All groups share one centre, and each spreads out both ways along 14 directions, with some noise.
In the rows, 128 means zero.
Known rows, each followed by its group:
[106 155  90 119 134 142 126 137 128  99 142 183 165 117 144 163 114 101
 136 107 106 129 128 113 156 125 139]  bav
[101  89 148  82 130 151 146 188 120 154  90 143 164 130 138  80 174 112
 115 139 194  91  93 153 111 145 117]  sib
[115 146 111  92 113 155 107 123 119 141 145 168 131 105 139 129 172 118
 103 107 146  96 114 159 154 134 138]  sib
[144 152 147 117 119 158 172  87 126 140 130  98  92 108 126 143 127  81
 130  76 130 123 125 145  93 133 156]  sib
[ 86 122 150 131 106 140  89 171 101 110 112 127  78 149 189 128 110  47
 118 112 176 144 149 133 124 129 130]  bav
[139 150 140 122 103 129 105 160 111 115 112 143 117 140 134 101 133 128
  94 146 149 109 137 130 149 129 113]  zet
[144 139 136 163 139 101  81 127  88 111 125 164 115 138 185  89 137 158
  66 124 173 134 155 135 127  97 119]  bav
[138 187 148 137  87 165 155 120 145  74 105 143 122 116 126 163 151 142
 127 129  80 148 160 144 132 130  94]  Lifu
[151 157 164 110 100 129 120 165 113 127 108 141 177 175 153 115 166 142
 120 189 111 100 158 137  88 120  99]  bav
[195 194 169 147 104 105 169 164 122  91  76 144 143 157  99 130 147 177
 115 161 131 129 134 141 131 120 106]  zet
[102 113 105 135 162 140 125 126 150 149 107  84 138 165 149  84  98 100
 115 119 143 104  92  98  94 146 128]  zet
[110 120 165 127 109  68 107 155 126  71 101 156 153 126 172 108 201 216
  91 131 154 124  93 142 179 170  42]  Lifu
[109 121  98 121 151 127 148 135 151 156 154 107 128 153 168 136 111  91
 150 113 123  75 131 136 126 137 193]  Lifu
[188 169 137 145 136  99 141 142 123 101 132 144  73 134 131 130 119 140
 133 128 122 169 164 136 153 105 136]  sib
[112 141 124 112 112 157  84 146  99 130 119 159 137 134 147 124 156  98
  99 121 171 122 121 145 116 122 122]  zet
[122 162 151 193 142 127 105  94 129 157  98 128 165 164 147 165 125 118
 159 195 182 113 110 138 107 115 159]  zet
[101 145 144 145 110 142 138 123 124 133 125 143 103 128 148 147 114  96
 128 127  97 136 167 129 141 127 136]  bav
[166 146 150 116 138 138 197 170 145 162 135 131  98 128 124  83 127 120
  62 166 172 125 128 135  99 112 155]  Lifu
[143 136 138 133 130  77  86 124 134 115 130 142 127 114 148 120 142 141
 155 159 164 151 107 127 142 114 105]  bav
[104 116 113 127 151 126 138 173 112  92 136 150 130 140 208 113 112  97
  91  80 162 120 142 125 116 123 146]  bav
[145 126 144 153 137 145 128 107 117 134 118 116  99 119  85 154 111 129
 155 148 165 133 121 138 166 145 152]  Lifu
[122 144  98  60  88 104 132 149 153 147 145 145 123 107  92 137 187 137
 138  86 111 118  79 162 161 139 120]  bav
[153 109 123 114 145 133 119 187  87 150 115 174 120 122  98  92 127 112
 112 135 205 132 129 146 146  94 159]  sib
[104 108 143 105 106 147 173 142 148 136 139  97 174 122 136 134 115 106
 126 142 119  73 121 122  88 143 146]  sib
[146 122 118 134 165 124 148 173 113 103  81 154 151 147 145  82 142 152
 112 103 164 129 126 137 121 113 122]  sib
[173 155 167  93 126 118 169 133 105 133 114 127 135 145 125 134 167 130
 143 113 134  94 114 156 132 163 134]  Lifu
[138 151 145 112 122 100 174 125 166 150 135 140 123 104 135 119 143 123
 152 150 109 124 126 139 137 117 135]  zet
[ 91 118 119  97 115 124 112 114 124 170 170 136 103 106 133 124 112  75
 110 108 129 104 105 116 163 151 147]  sib
[115  86 130 119 129 123 105 174 121  91  90 111 132 134 148  92 111 114
 173 117 141 119 143 123 136 130 107]  sib
[142 157 120 147 159 134 132 109 139 155  74 145 115 131 114  97 148 119
 141 112 169 155  92 145 117 103 128]  zet
[119 162 123 127 109 172 102  89 145 120 118 132 125 106 114 130 106  92
 168 156  73 127 151 105 148 129 107]  bav
[ 92 120 119 122 160 130  97 131 135 152 140  97  96 173 161 117  97  76
 125 143 130 135  98  85 140 180 117]  zet
[146 135 143 121 115 134  73 145  56 124 128 149 154 154 133 144 123 104
 121 130 198  63 122 138 160 149 159]  sib
[126 147 150 151 114 109 156 105 157 151 117 135 107  99 141  98 146 146
 108 142 151  97 127 157 145 109 144]  zet
[110 151 169 134 116 137 150 145 106 139 105 130 131 169 144 150 142 116
  93 134 171  76  97 140 165 191 141]  Lifu
[141 116 121 118 120 214 145 135 106 115 111 107 174 114  86 139 106 102
 124 124 161  95 132 130  70 117 158]  zet
[ 98 117 140 139 144 102 178 107 173 148 158 104  98 133 169 128 141 155
 104 132  96 109 120 132 154 171 134]  zet
[ 92 119 125 126 130 163 138 103 139 155 128 110 144 132 128 136 144 120
  97 120 141 113  94 130 100 152 130]  zet
[109 188 154 131  78 162 145 129 136  96 127 152 148 118 142 153 127 114
  77 158 115  95 133 120 143 154 113]  Lifu
[109 108 182  97  53 232 121 163  93 108 149 120  83  91 144 125 165 116
  43 166 172  92 195 173 113 140 122]  zet
[159 128 110 122 144 129  95 117  89 166 193 145 105 133 122 107 103 135
  54 141 138 110 149 110 138 118 161]  sib
[118 128 155 174 111 113  96  90 106 170 107  89  92 168 109 113 110 146
 101 136 122  88 132 125 161 155 130]  bav
[129 141 144  73 108 152 134 159 125  96 119 114 127 147 177 112 186 126
 116 102 124  92 127 154 121 173  96]  sib
[163 155 150 139 114 107 131  51 139 155 144 118 134  93 133 152 174 143
 155 126 133 154 127 168  50  70 139]  sib
[158 108 155  84 139 146 105 167 105 124 121  88  79 139 132  96 131  78
 140 137 199 154 107 126 100 151 113]  bav
[125 174  89 107 105  69 134 124 150 119 147 183 142 127 131 133 168 185
 104  72  45 109 118 138 199 134 107]  zet
[168 161 126 154 150 121 155 120 139 102 114 128 100 133 156 126 149 155
 121 100 140 144 144 158 114 107 141]  bav
[163 183 100 146 173 154 168  62 200 116 100 127 112  80  99 134 135 133
 203 131 118 155  93 138 149 118 135]  bav
[125 120 143 115  91 147  92 204 116 124  86 122  81 143 110  90 110  86
 156 173 155 118 165 136 169 123 122]  sib
[120 152 159 157 118 187 167 131 113 146  94 105 151 162 126 158 100  87
 131 158 175  28 132 147 134 161 199]  Lifu
[142 204 167 153  97 109 136  99 131 175 100 135  79 149 122 145 146  89
 130 142 147 145 116 156 126 112 144]  sib
[ 99 118 135 119 119 175 179 159 131 137 113 123 109 113 112 131 112  86
 103 109 179  90 107 141 152 156 167]  bav
[136 132 140 155 154 102 120 153  97 125 109 159 101 140 137 100  96 121
 109 132 171 113 132 119 198 140 144]  sib
[134 149 145 115  95 115  83 170  64 143 132 175 153 184 133 138 166 143
  70 141 137 114 142 142 130 129 116]  bav
[127 198 129 147 143 156 114 141 135 128  82 163 111 171 129 153 126  80
 169 175 128 163 123 122 164 139 121]  zet
[207 122 169  79 126  69 178 138  95 117 176 106 105 102 117 132 108 109
 128  85 145 147 118 121  97 129 145]  zet
[107 115 140 122 126 101 152 114 156 124 161 150 103  67 190  90 130 124
 118 121 107 135 161 128 134 100 121]  bav
[108 138 155 133 108 153 112 139 111 132 140 118 112 147 140 150 107  91
  99 169 159 107 128 115 143 165 135]  zet
[162 177  99 148 122 114 132 127 125 123 123 178 151 125  67 145 134 183
  85 127 140 125 100 134 169 112 139]  Lifu
[210 159  87 109 171  80  99 123 122 126 170 126 140 154 121 128 121 153
 156 129 130 111 106 114 144 128 156]  Lifu
[112 109 167 119 100 111 158 168 130 133 150 127 185 122 160 114 112 122
  92 186 154  66 133 116  94 121 143]  Lifu
[153 126 121  87 132 120 137 146 131 137 141 193 139  64  94  82 143 125
 111 144 146 177 112 116 122  82 102]  Lifu
[109 138 151 125 113 123 107  92 134 151 151 151 170 108 141 121 110 115
 147 202  76 101 146  91 145 131 109]  bav
[106 162 116 143 127 108 146 142 150 199 119 153 102 164 168  97 167 117
  76 122 145 117 126 166 106  88 163]  Lifu
[140 176 102 145 132 101 106 160 108 115 113 204 120 138 138 128 133 132
 117 112 155 121 134 148 202 102 155]  sib
[112 103 149 137 143 131 115 150 149  84 114 105 134 124 193  96 133 141
 139 172 172  90 134 125 142 153 107]  Lifu
[ 93 115  98 169 122 163 155 146 119 117 130 115 118 156  86 190  80 130
  93  96 116 123 137 122 157 152 170]  Lifu
[132 123 167 118 114 136 117 173  86  73 115 121 145 176 143 159 123 123
 123 146 114 161 147 102 115 170  79]  Lifu

New rows. What belongs after each?
[144 127 170 179 117 120 115 133  85 130 109 138 173 155  72 193  94 137
 159 210 164 140 127 114 137 130 140]  Lifu
[147 136 134 152 132 131 104 133 109 149 116 146 139 140 101 132 112 114
 142 173 158 150 136 123 112  91 143]  Lifu
[173  70  99 127 196 142 139 176 105 106 104 128 134 113 143  49  96 132
 154  99 189  95 166 138 124  89 174]  zet
[115 125 131 106 120  92 146 176 112 131 128 133  91 170 153 145 153 115
 122  65 107 156 137 151 132 140 130]  bav
[158 201 116 131  83 183 110 114 131 103 122 146 100 120 122 152 162 134
 118 127 110 104 177 174 142 103 143]  sib
[124 124 133 125 136 207 158 123 130  81 102 108 128 107 122 131 122 128
 128 114 130 101 138 129 143 168 121]  sib
[ 97 129 155 164 108 130 149 133 147 128  80 128 126 123 119 114 109 130
 143 159 118 107 141 126 164 132 119]  bav
[131 164 114 163 126 133 127 136 133 134 125 138 147 161 127 162 106 124
 131 161 121 123 142 128 120 107 158]  Lifu
[120 154 141 122 125  95 111 102 145 116 154 166 131  97 135 157 143 139
 145 168 137 138  88 117 195 160 103]  Lifu
[147 141 113 155 154 149 127 123 121 103 100 100 101 161 144 114 111 127
 121  88 135 121 139 129 123 138 138]  bav
[112 139 116 115 125 129 151 127 132 144 150 171 129 102 139 129 147 126
  93 106 139 110 116 144 152 123 150]  bav
[ 76 118 146 112  72 117 130 195 106 137 117 159 135 141 139 123 145 115
  78 117 145  87 134 149 156 135 131]  bav
[144 152 138 138 156 109 108  86  99 156 150 167 169 142 140 144 169 166
  80 151 161 123  84 126 128 146 122]  sib
[121 123 127 123 129 170 115 133 125 153  94 141 161 125  78 116 145 130
 127 165 159 131  98 129 116 127 110]  zet
[178 194  95  82 154 104 130 138 136 119 138 171 118 144 146 104 176 143
 107  87 112 138  97 135 151 139 112]  Lifu
[149 132 112 121 111 134 102 156 104 121 174 126  95 133 108 137  67 105
 113 149 113 108 171 102 173 131 160]  sib
[145 104  89 139 122 134  62 116 121  88 117 131 138  87 112  82 125 174
 123 109 150 114 142 132 144  89 110]  Lifu
[145 172 167 115 113 107 131  95 110 136 120 136 131 131 159 158 184 113
 143 101 162 117  96 168 109 139 131]  sib
[133 136 166 142 113 114 156 166 106 154 104 144 124 155 145 108 170 159
  55 135 191  91 126 173 123 124 147]  bav
[135 166 146 147  95 152 174 102 153 137 115 119  84 111 124 130 149 141
 111 116  96 110 166 170 130 112 144]  bav
[ 92  94 156 144 144 122 197 152 127 153 116 130 131 137 104 145  85 110
 138 138 112 117 123 107 173 169 152]  bav
[ 97 124 121 136 120 201 189 147 149 112  95 144 114  95 103 144 119  95
 147 107 103 163 168 145 115 104 140]  Lifu
[ 83 123 116 154 147 109 145 167 115 121  90 158 151 177 165 118 117 132
 112  87 107 117 138 121 155 140 129]  bav
[122 154 152 125 132 112 143 125 136 140 120 151 115 137 143 150 160 119
 149 143 127 150 114 143 148 145 120]  Lifu
[128 161 134 117 116  92 140 111 141 144 149 164  79  96 156 120 156 121
 116 102 125 128 129 157 175 120 138]  zet
[107 164 192 139 113 174 181  78 174 144  98  93  84 116 116 147 154 117
 135 183 115 149 100 131 137 190  89]  sib
[114 101 151  94 106  89 148 133 113 190 177 146 144 100  97 123 148 147
  74 150 166  71  80 136 168 158 150]  bav
[148 100 117 115 126 109 129 143 141 108 182  99 120 120 140 114  90 147
 125 148  78 128 176  98 114 114 127]  sib
[150 131 136 138 156 138 100  93  95 176 122  94  74 169 107 116 125 117
 105 114 157 129 103 126 138 166 137]  bav
[145 169 159 161 123 127 102 161  69 114 111 179 169 194 156 164 135 132
 104 180 139 139 168 129 115 117 126]  bav
[147 140 180 137  92 154 153 112 105 146 137 108 122 116  92 158 100 100
 126 174 147  98 144 131 119 136 162]  Lifu
[128 164 105  80  89 164 133 132 120 116 163 144 120 102 130 106 121 101
  45  77 103  86 129 116 131 139 127]  Lifu
[127  92 154 136 125 153 119 115  56 118 177 132 107 116 135 181 141 144
  66  97 193 115 138 155 143 161 161]  zet
[126 118 142 124  99 154 130 113 132 142 148  94 116 101 112 118  94 104
 110 153 140  82 137 118 122 132 149]  zet
[142 114 183 143 128  97 173 162 135 127 108 122  94 115 127 129 136 131
 137 163 194 149 120 152 136 127 135]  bav
[145 103 164 139 142 106 167 140 145 149 115 122  68 111 115 115 156 148
 145 151 146 204 145 159 113 101 117]  Lifu
[135 130 122  82 132 128 185 177 141 111 157 135 154 122 152 153 141 107
 128 112 153 108 106 140 106 141 162]  bav
[132 121 151 107  92  97 167 137 131 133 140 149 169  90 120 122 154 162
 111 128 117  99 129 146 115 107 128]  Lifu
[151 120 142 146 122 119 118 118 119  83 144 115 120 106  87 161 110 177
 125 150 145 130 118 115 181 165 114]  Lifu
[128 133  89 123 156 113  86  98 141  83 162 148 153  92 152 132  84 109
 174 126  97 145 123  77 153 125 113]  bav
[127 135 137 125 123 183 144 162 140 130 103 146 115  99  95 102  93  90
 148 191 151 102 150 122 172 122 145]  zet
[155 143 122 104 126 160 169 142 160  90 124 152 154  65 127  94 143 148
 116 147 155  98 129 140 123 105 128]  bav
[127 150  80 108 152 134 143 159 168 133  84 143 176 136 116  76  96  89
 172 127 108  99 104  99 125 107 135]  zet
[104 173 103 119 147 142 166 159 148 112 132 156 120 167 155 171 136 102
 117 106  91 154 117 120 155 165 130]  Lifu
[148 165 134 141 108 146 112 134 128 102 111 171 184 104 105 126 136 157
 114 191 166  94 123 132 146 107 122]  bav
[ 99  92 114 154 127 108 121 142 146 126 117 137 172 119 146 125 127 150
 159 145 133 112 149 142 114  82 144]  Lifu
[134 107 110 129 123 158  83 105 105 109 152 157 137  69 135 115 142 153
 129 124 159  82 167 160 160  95 152]  sib
[152 155 117 125 148 120 112 125 125 110 131 151 113 131 115 140 136 140
 134 131 138 153 103 118 172 149 113]  Lifu
[188 102 125  65 140 121 119 152  93 118 151 128 116 116  77 116 131 132
 153 110 108 175 131 111 124 132  99]  zet
[162 170 105 115 137  78 128 113 171 125 169 143 115 116 159 120 157 163
 128 135 106 130 118 135 145 113 126]  Lifu
[111 123  99 116 116 142 145 174  85 123 136 155 112 150 119 140 131 128
  50  41 133 105 134 147 162 145 158]  bav
[147 139 139 133 144 151 116 125  96 101 116 139 212 156 107 182 143 156
 138 163 162 121  92 117 112 165 116]  sib
[129 122  98 122 144 128 129 105 131  81 162 134 174 113 169 139 129 166
 117  88  93  97 138 121 126 137 126]  sib
[107 133 100 100 154 165 146 135 165  95 125 143 104  98 164 124 142 101
 165 100 104 153 132 131 155 144 114]  Lifu
[111 163 114 104 104 116 122 111 145 156 145 166 133 113 136 133 170 130
 116 116 100 111 116 150 149 120 129]  bav
[125 114  90 141 141 137  85 148 142  47 101 117 135 139 173 108 141 174
 149 102 108 135 162 131 134 120  89]  Lifu
